The rows of each matrix lie in a flat space through zero, up to rounding. After each matrix: how many dimensions does the smallest such space have?

[[ 1.54 -2.41 -4.03  1.36  1.19  0.23  3.11  0.71  2.40  1.33  0.93 -2.79
   1.74 -2.60  2.05 -2.27  5.00  2.28]
 [-2.41 -0.60  1.52 -3.09 -1.16  1.25 -0.79 -1.23  4.64 -0.60 -3.97 -5.22
  -2.36 -1.45  0.91 -0.39 -1.29  3.69]
 [-4.03  1.52 -1.69 -4.66 -5.64 -1.97  1.04 -1.53  2.83 -0.63 -2.65  1.79
  -4.42  4.35  1.10  2.70 -1.53  1.15]
 [ 1.36 -3.09 -4.66 -3.13 -2.17  2.32 -0.47  1.96  4.45 -2.91 -1.79  0.08
   0.67  2.12  1.23 -5.37  5.89  4.76]
 [ 1.19 -1.16 -5.64 -2.17 -5.67  1.85  0.22 -0.24  1.20 -2.35 -0.86 -0.05
   6.11  1.65 -4.64 -5.30  3.06  4.71]
 [ 0.23  1.25 -1.97  2.32  1.85  1.92  4.37 -2.67 -0.31  1.05 -1.92 -1.82
  -2.36  1.33 -1.88  4.99  4.62  0.76]
 [ 3.11 -0.79  1.04 -0.47  0.22  4.37 -3.98  1.95  0.54 -4.27 -2.10 -0.18
   2.87  0.70 -2.69 -5.33  1.58  2.91]
 [ 0.71 -1.23 -1.53  1.96 -0.24 -2.67  1.95  1.45 -3.32 -2.09 -4.23  1.22
  -1.84  5.55  0.72  1.55  3.15 -1.25]
 [ 2.40  4.64  2.83  4.45  1.20 -0.31  0.54 -3.32  0.25  1.32  4.54 -0.51
  -1.45 -3.17  2.90  7.67 -2.67 -1.64]
 [ 1.33 -0.60 -0.63 -2.91 -2.35  1.05 -4.27 -2.09  1.32 -2.91  2.17  2.03
   0.55  2.56  0.14  0.70  0.40  1.41]
 [ 0.93 -3.97 -2.65 -1.79 -0.86 -1.92 -2.10 -4.23  4.54  2.17  8.41 -2.10
   0.39 -3.40  7.02  4.31  1.26  1.35]
 [-2.79 -5.22  1.79  0.08 -0.05 -1.82 -0.18  1.22 -0.51  2.03 -2.10 -3.42
  -2.93  0.04  3.84  3.05 -1.18 -0.52]
 [ 1.74 -2.36 -4.42  0.67  6.11 -2.36  2.87 -1.84 -1.45  0.55  0.39 -2.93
   3.35 -1.31 -1.78 -4.09  6.67 -0.47]
 [-2.60 -1.45  4.35  2.12  1.65  1.33  0.70  5.55 -3.17  2.56 -3.40  0.04
  -1.31 -1.34 -0.97 -1.78 -3.50 -2.39]
 [ 2.05  0.91  1.10  1.23 -4.64 -1.88 -2.69  0.72  2.90  0.14  7.02  3.84
  -1.78 -0.97  8.81  5.21 -3.82 -0.74]
 [-2.27 -0.39  2.70 -5.37 -5.30  4.99 -5.33  1.55  7.67  0.70  4.31  3.05
  -4.09 -1.78  5.21  1.33 -4.65  2.95]
 [ 5.00 -1.29 -1.53  5.89  3.06  4.62  1.58  3.15 -2.67  0.40  1.26 -1.18
   6.67 -3.50 -3.82 -4.65  4.45  1.23]
 [ 2.28  3.69  1.15  4.76  4.71  0.76  2.91 -1.25 -1.64  1.41  1.35 -0.52
  -0.47 -2.39 -0.74  2.95  1.23 -1.98]]

10

[[-3.85  0.84 -0.92 -2.28 -1.03 -0.45  1.82 -0.31  1.10 -1.17  4.90 -1.61
  -0.71 -2.09 -0.52 -1.29 -0.49 -1.94]
 [ 0.84 -0.04 -1.03 -0.47  0.92 -2.31  0.82 -0.88  2.51  1.10  4.16  1.45
  -1.89  2.00 -1.77  0.70 -1.04 -4.26]
 [-0.92 -1.03 -2.05 -0.60 -0.06 -0.62  1.38 -2.11 -0.77  0.36  0.80 -0.27
   1.70 -2.59  2.07  0.79  1.62  1.09]
 [-2.28 -0.47 -0.60 -1.17 -0.43  0.50  0.10 -0.53 -0.01 -0.02  0.01 -1.17
   1.03 -2.19  0.76  0.95 -0.06 -0.45]
 [-1.03  0.92 -0.06 -0.43 -0.39  0.22  0.82 -1.26  1.30 -0.54  1.92  0.07
  -0.64  0.18 -0.60 -0.65 -0.40 -1.26]
 [-0.45 -2.31 -0.62  0.50  0.22  0.52 -1.09  1.33 -4.32  0.78 -4.88 -1.46
   3.51 -3.00  3.46  1.38  1.76  4.91]
 [ 1.82  0.82  1.38  0.10  0.82 -1.09 -1.75  2.22  1.13  1.21 -0.74  0.62
  -1.67  2.26 -2.52  0.75 -1.33 -2.62]
 [-0.31 -0.88 -2.11 -0.53 -1.26  1.33  2.22 -3.48 -0.55 -1.54 -0.06 -0.30
   2.04 -4.18  3.01 -0.13  2.98  3.17]
 [ 1.10  2.51 -0.77 -0.01  1.30 -4.32  1.13 -0.55 -0.02  2.35  3.46  1.07
  -1.00  1.41 -1.47 -1.08  1.04 -1.30]
 [-1.17  1.10  0.36 -0.02 -0.54  0.78  1.21 -1.54  2.35 -1.35  3.50  0.61
  -1.77  1.95 -1.33 -1.57 -1.48 -2.21]
 [ 4.90  4.16  0.80  0.01  1.92 -4.88 -0.74 -0.06  3.46  3.50  2.07  2.84
  -3.45  3.85 -5.05  0.55  0.07 -5.61]
 [-1.61  1.45 -0.27 -1.17  0.07 -1.46  0.62 -0.30  1.07  0.61  2.84 -0.40
  -0.78 -0.17 -1.26 -0.33 -0.48 -2.37]
 [-0.71 -1.89  1.70  1.03 -0.64  3.51 -1.67  2.04 -1.00 -1.77 -3.45 -0.78
   0.44  0.91  0.80  0.00 -1.76  1.80]
 [-2.09  2.00 -2.59 -2.19  0.18 -3.00  2.26 -4.18  1.41  1.95  3.85 -0.17
   0.91 -3.24  0.16  0.97  1.93 -2.49]
 [-0.52 -1.77  2.07  0.76 -0.60  3.46 -2.52  3.01 -1.47 -1.33 -5.05 -1.26
   0.80  0.16  0.69  0.61 -1.54  2.03]
 [-1.29  0.70  0.79  0.95 -0.65  1.38  0.75 -0.13 -1.08 -1.57  0.55 -0.33
   0.00  0.97  0.61 -2.55 -0.24  2.36]
 [-0.49 -1.04  1.62 -0.06 -0.40  1.76 -1.33  2.98  1.04 -1.48  0.07 -0.48
  -1.76  1.93 -1.54 -0.24 -2.76 -1.77]
 [-1.94 -4.26  1.09 -0.45 -1.26  4.91 -2.62  3.17 -1.30 -2.21 -5.61 -2.37
   1.80 -2.49  2.03  2.36 -1.77  1.75]]

7

[[ 5.19 -1.44 -1.06  0.81 -1.47  0.19 -0.01 -1.64 -0.50 -1.63 -0.48  1.18
   2.90  3.92  2.20 -1.81  0.70  2.70]
 [-1.44  0.63  0.45 -0.86  0.37  0.50  0.11  0.38 -0.74  0.29 -0.46  0.13
  -0.32 -1.22 -0.74 -0.09 -0.32 -1.17]
 [-1.06  0.45  0.47 -0.50  0.31  0.87  0.24  0.29 -1.10 -0.46 -0.51 -0.21
  -0.45 -0.89 -0.11 -0.36 -0.06 -0.74]
 [ 0.81 -0.86 -0.50  2.06 -0.12 -1.10 -0.56  0.35  2.22 -0.68  1.69 -1.22
  -1.24  1.09  1.22  1.25  0.30  2.16]
 [-1.47  0.37  0.31 -0.12  0.48  0.01  0.45  0.06 -0.25  0.59 -0.08 -0.64
  -0.82 -1.18 -0.60  0.38  0.20 -1.15]
 [ 0.19  0.50  0.87 -1.10  0.01  3.30  0.89 -0.24 -4.36 -3.00 -2.19  0.02
   0.52 -0.17  1.37 -2.69  0.38 -0.54]
 [-0.01  0.11  0.24 -0.56  0.45  0.89  4.37 -4.20 -4.67  2.22 -3.04 -1.50
   1.50 -0.99 -0.88 -1.97  3.32 -4.92]
 [-1.64  0.38  0.29  0.35  0.06 -0.24 -4.20  4.78  4.03 -2.61  2.91  0.84
  -2.63 -0.26  0.71  2.10 -3.40  4.20]
 [-0.50 -0.74 -1.10  2.22 -0.25 -4.36 -4.67  4.03  8.95  0.99  5.33  0.58
  -2.58  0.92 -0.38  4.92 -3.06  5.09]
 [-1.63  0.29 -0.46 -0.68  0.59 -3.00  2.22 -2.61  0.99  6.36 -0.41 -0.22
   0.94 -1.86 -3.74  1.53  1.41 -4.75]
 [-0.48 -0.46 -0.51  1.69 -0.08 -2.19 -3.04  2.91  5.33 -0.41  3.43 -0.06
  -2.20  0.56  0.38  2.97 -1.92  3.69]
 [ 1.18  0.13 -0.21 -1.22 -0.64  0.02 -1.50  0.84  0.58 -0.22 -0.06  2.28
   1.59  0.90 -0.28 -0.49 -1.51  1.12]
 [ 2.90 -0.32 -0.45 -1.24 -0.82  0.52  1.50 -2.63 -2.58  0.94 -2.20  1.59
   3.55  1.54 -0.21 -2.31  1.04 -1.36]
 [ 3.92 -1.22 -0.89  1.09 -1.18 -0.17 -0.99 -0.26  0.92 -1.86  0.56  0.90
   1.54  3.25  2.06 -0.73 -0.10  3.38]
 [ 2.20 -0.74 -0.11  1.22 -0.60  1.37 -0.88  0.71 -0.38 -3.74  0.38 -0.28
  -0.21  2.06  2.80 -0.96 -0.11  3.30]
 [-1.81 -0.09 -0.36  1.25  0.38 -2.69 -1.97  2.10  4.92  1.53  2.97 -0.49
  -2.31 -0.73 -0.96  3.32 -1.33  1.47]
 [ 0.70 -0.32 -0.06  0.30  0.20  0.38  3.32 -3.40 -3.06  1.41 -1.92 -1.51
   1.04 -0.10 -0.11 -1.33  2.82 -3.00]
 [ 2.70 -1.17 -0.74  2.16 -1.15 -0.54 -4.92  4.20  5.09 -4.75  3.69  1.12
  -1.36  3.38  3.30  1.47 -3.00  7.98]]

4

[[-0.09 -4.28 -6.92 -0.53  0.76  2.58 -2.84 -2.02  2.79 -0.43 -2.61  0.06
  -0.83 -0.87 -0.21  1.72  0.56  0.94]
 [-4.28  3.65  0.40  1.17 -0.62 -1.59 -0.59  1.82 -1.68  3.22  1.83 -0.62
  -0.38  2.84 -2.05 -0.07  0.95  0.27]
 [-6.92  0.40 -7.20 -0.38 -0.66  1.35 -2.33  3.01  4.82 -1.35 -6.15 -3.19
   0.08 -2.46  0.65  4.87 -3.27  1.48]
 [-0.53  1.17 -0.38 -0.56  0.49 -0.45  0.75  1.45  1.23  2.87  3.07 -4.07
  -0.17  1.48 -0.81 -6.21  4.15  1.98]
 [ 0.76 -0.62 -0.66  0.49  4.73  2.64 -0.32 -2.31 -2.62 -0.44 -0.31  1.07
  -0.59  0.15 -1.63 -0.82 -0.30 -1.07]
 [ 2.58 -1.59  1.35 -0.45  2.64  4.73 -1.35 -0.38 -2.74 -0.84  0.76  1.42
   0.22  4.80 -0.38  0.26  2.60 -1.82]
 [-2.84 -0.59 -2.33  0.75 -0.32 -1.35  4.82 -4.15 -2.56 -2.03 -2.21  0.10
   2.18  0.97  3.40  1.51 -2.69 -0.51]
 [-2.02  1.82  3.01  1.45 -2.31 -0.38 -4.15  0.94 -3.41 -0.04 -2.69 -0.59
   4.37  2.68 -0.52  7.48 -0.80 -3.03]
 [ 2.79 -1.68  4.82  1.23 -2.62 -2.74 -2.56 -3.41 -4.32  0.19 -1.29  0.62
   6.34  0.01 -1.84  4.61  0.33 -2.99]
 [-0.43  3.22 -1.35  2.87 -0.44 -0.84 -2.03 -0.04  0.19  5.37  3.88 -1.39
   1.07  0.21 -3.15 -0.58  2.22  0.24]
 [-2.61  1.83 -6.15  3.07 -0.31  0.76 -2.21 -2.69 -1.29  3.88  2.36  1.65
  -0.76  3.20 -0.61  4.10  0.22 -0.11]
 [ 0.06 -0.62 -3.19 -4.07  1.07  1.42  0.10 -0.59  0.62 -1.39  1.65 -1.30
   0.19  3.19  1.68  2.16 -0.63  2.71]
 [-0.83 -0.38  0.08 -0.17 -0.59  0.22  2.18  4.37  6.34  1.07 -0.76  0.19
  -3.19 -0.59 -0.78 -2.54  0.45 -0.18]
 [-0.87  2.84 -2.46  1.48  0.15  4.80  0.97  2.68  0.01  0.21  3.20  3.19
  -0.59 -0.36 -1.69  0.29 -0.31  1.77]
 [-0.21 -2.05  0.65 -0.81 -1.63 -0.38  3.40 -0.52 -1.84 -3.15 -0.61  1.68
  -0.78 -1.69  2.05 -4.41  0.50  1.82]
 [ 1.72 -0.07  4.87 -6.21 -0.82  0.26  1.51  7.48  4.61 -0.58  4.10  2.16
  -2.54  0.29 -4.41 -3.00  0.78  4.03]
 [ 0.56  0.95 -3.27  4.15 -0.30  2.60 -2.69 -0.80  0.33  2.22  0.22 -0.63
   0.45 -0.31  0.50  0.78  1.84 -1.52]
 [ 0.94  0.27  1.48  1.98 -1.07 -1.82 -0.51 -3.03 -2.99  0.24 -0.11  2.71
  -0.18  1.77  1.82  4.03 -1.52 -2.80]]

12

[[-1.10  0.10  0.46 -1.66  1.79 -1.03 -0.03  0.86 -0.38 -0.31  0.49 -0.46
   0.04  0.78  2.01 -1.23 -0.71  1.07]
 [ 0.10 -0.30 -2.27  3.15  0.18  2.42  3.26  0.81  2.32  1.01  0.38  0.68
  -0.67 -0.39 -2.78 -1.38 -3.01  3.19]
 [ 0.46 -2.27  2.95 -3.58  0.67  0.31 -0.17 -1.59  2.32 -3.10 -0.24  3.51
  -2.40  2.53  2.32 -0.15 -0.57 -2.10]
 [-1.66  3.15 -3.58 -4.62 -0.72  2.35 -0.66  0.11 -0.10  1.26  2.11 -2.87
   1.30 -1.75  0.84  2.88 -0.31 -0.71]
 [ 1.79  0.18  0.67 -0.72  0.82  3.07  2.42  2.31 -1.05 -0.19 -4.47 -0.74
  -0.67  2.80  1.37  0.50 -0.55 -0.95]
 [-1.03  2.42  0.31  2.35  3.07 -2.83  1.86  2.30  0.70 -1.66  2.35 -2.86
  -0.15 -0.96 -2.46 -0.99 -2.85  1.12]
 [-0.03  3.26 -0.17 -0.66  2.42  1.86 -5.13  1.36  0.22  1.07  3.63  1.70
   0.30 -3.52 -2.31 -1.76  1.64  1.13]
 [ 0.86  0.81 -1.59  0.11  2.31  2.30  1.36 -1.95 -1.10  1.45 -0.78 -0.33
   2.10 -0.31 -0.57  0.18 -0.48 -2.27]
 [-0.38  2.32  2.32 -0.10 -1.05  0.70  0.22 -1.10 -6.26  0.22 -0.54 -2.13
   0.64 -2.51  0.33 -1.95  3.70  0.84]
 [-0.31  1.01 -3.10  1.26 -0.19 -1.66  1.07  1.45  0.22  0.59  1.00 -1.79
   0.43 -0.27  0.82  3.61 -1.66  0.08]
 [ 0.49  0.38 -0.24  2.11 -4.47  2.35  3.63 -0.78 -0.54  1.00 -2.03 -0.95
  -0.71  0.49 -3.09 -1.10  0.31  2.11]
 [-0.46  0.68  3.51 -2.87 -0.74 -2.86  1.70 -0.33 -2.13 -1.79 -0.95  0.47
  -1.90  4.25  3.59 -1.55  0.57  0.96]
 [ 0.04 -0.67 -2.40  1.30 -0.67 -0.15  0.30  2.10  0.64  0.43 -0.71 -1.90
   0.42 -0.75  0.51  3.22 -0.97 -0.31]
 [ 0.78 -0.39  2.53 -1.75  2.80 -0.96 -3.52 -0.31 -2.51 -0.27  0.49  4.25
  -0.75  0.77  4.39 -1.34  2.40  0.03]
 [ 2.01 -2.78  2.32  0.84  1.37 -2.46 -2.31 -0.57  0.33  0.82 -3.09  3.59
   0.51  4.39  1.70 -1.65  1.43 -1.62]
 [-1.23 -1.38 -0.15  2.88  0.50 -0.99 -1.76  0.18 -1.95  3.61 -1.10 -1.55
   3.22 -1.34 -1.65 -5.26  1.81  3.39]
 [-0.71 -3.01 -0.57 -0.31 -0.55 -2.85  1.64 -0.48  3.70 -1.66  0.31  0.57
  -0.97  2.40  1.43  1.81 -2.86 -0.70]
 [ 1.07  3.19 -2.10 -0.71 -0.95  1.12  1.13 -2.27  0.84  0.08  2.11  0.96
  -0.31  0.03 -1.62  3.39 -0.70 -2.46]]

11
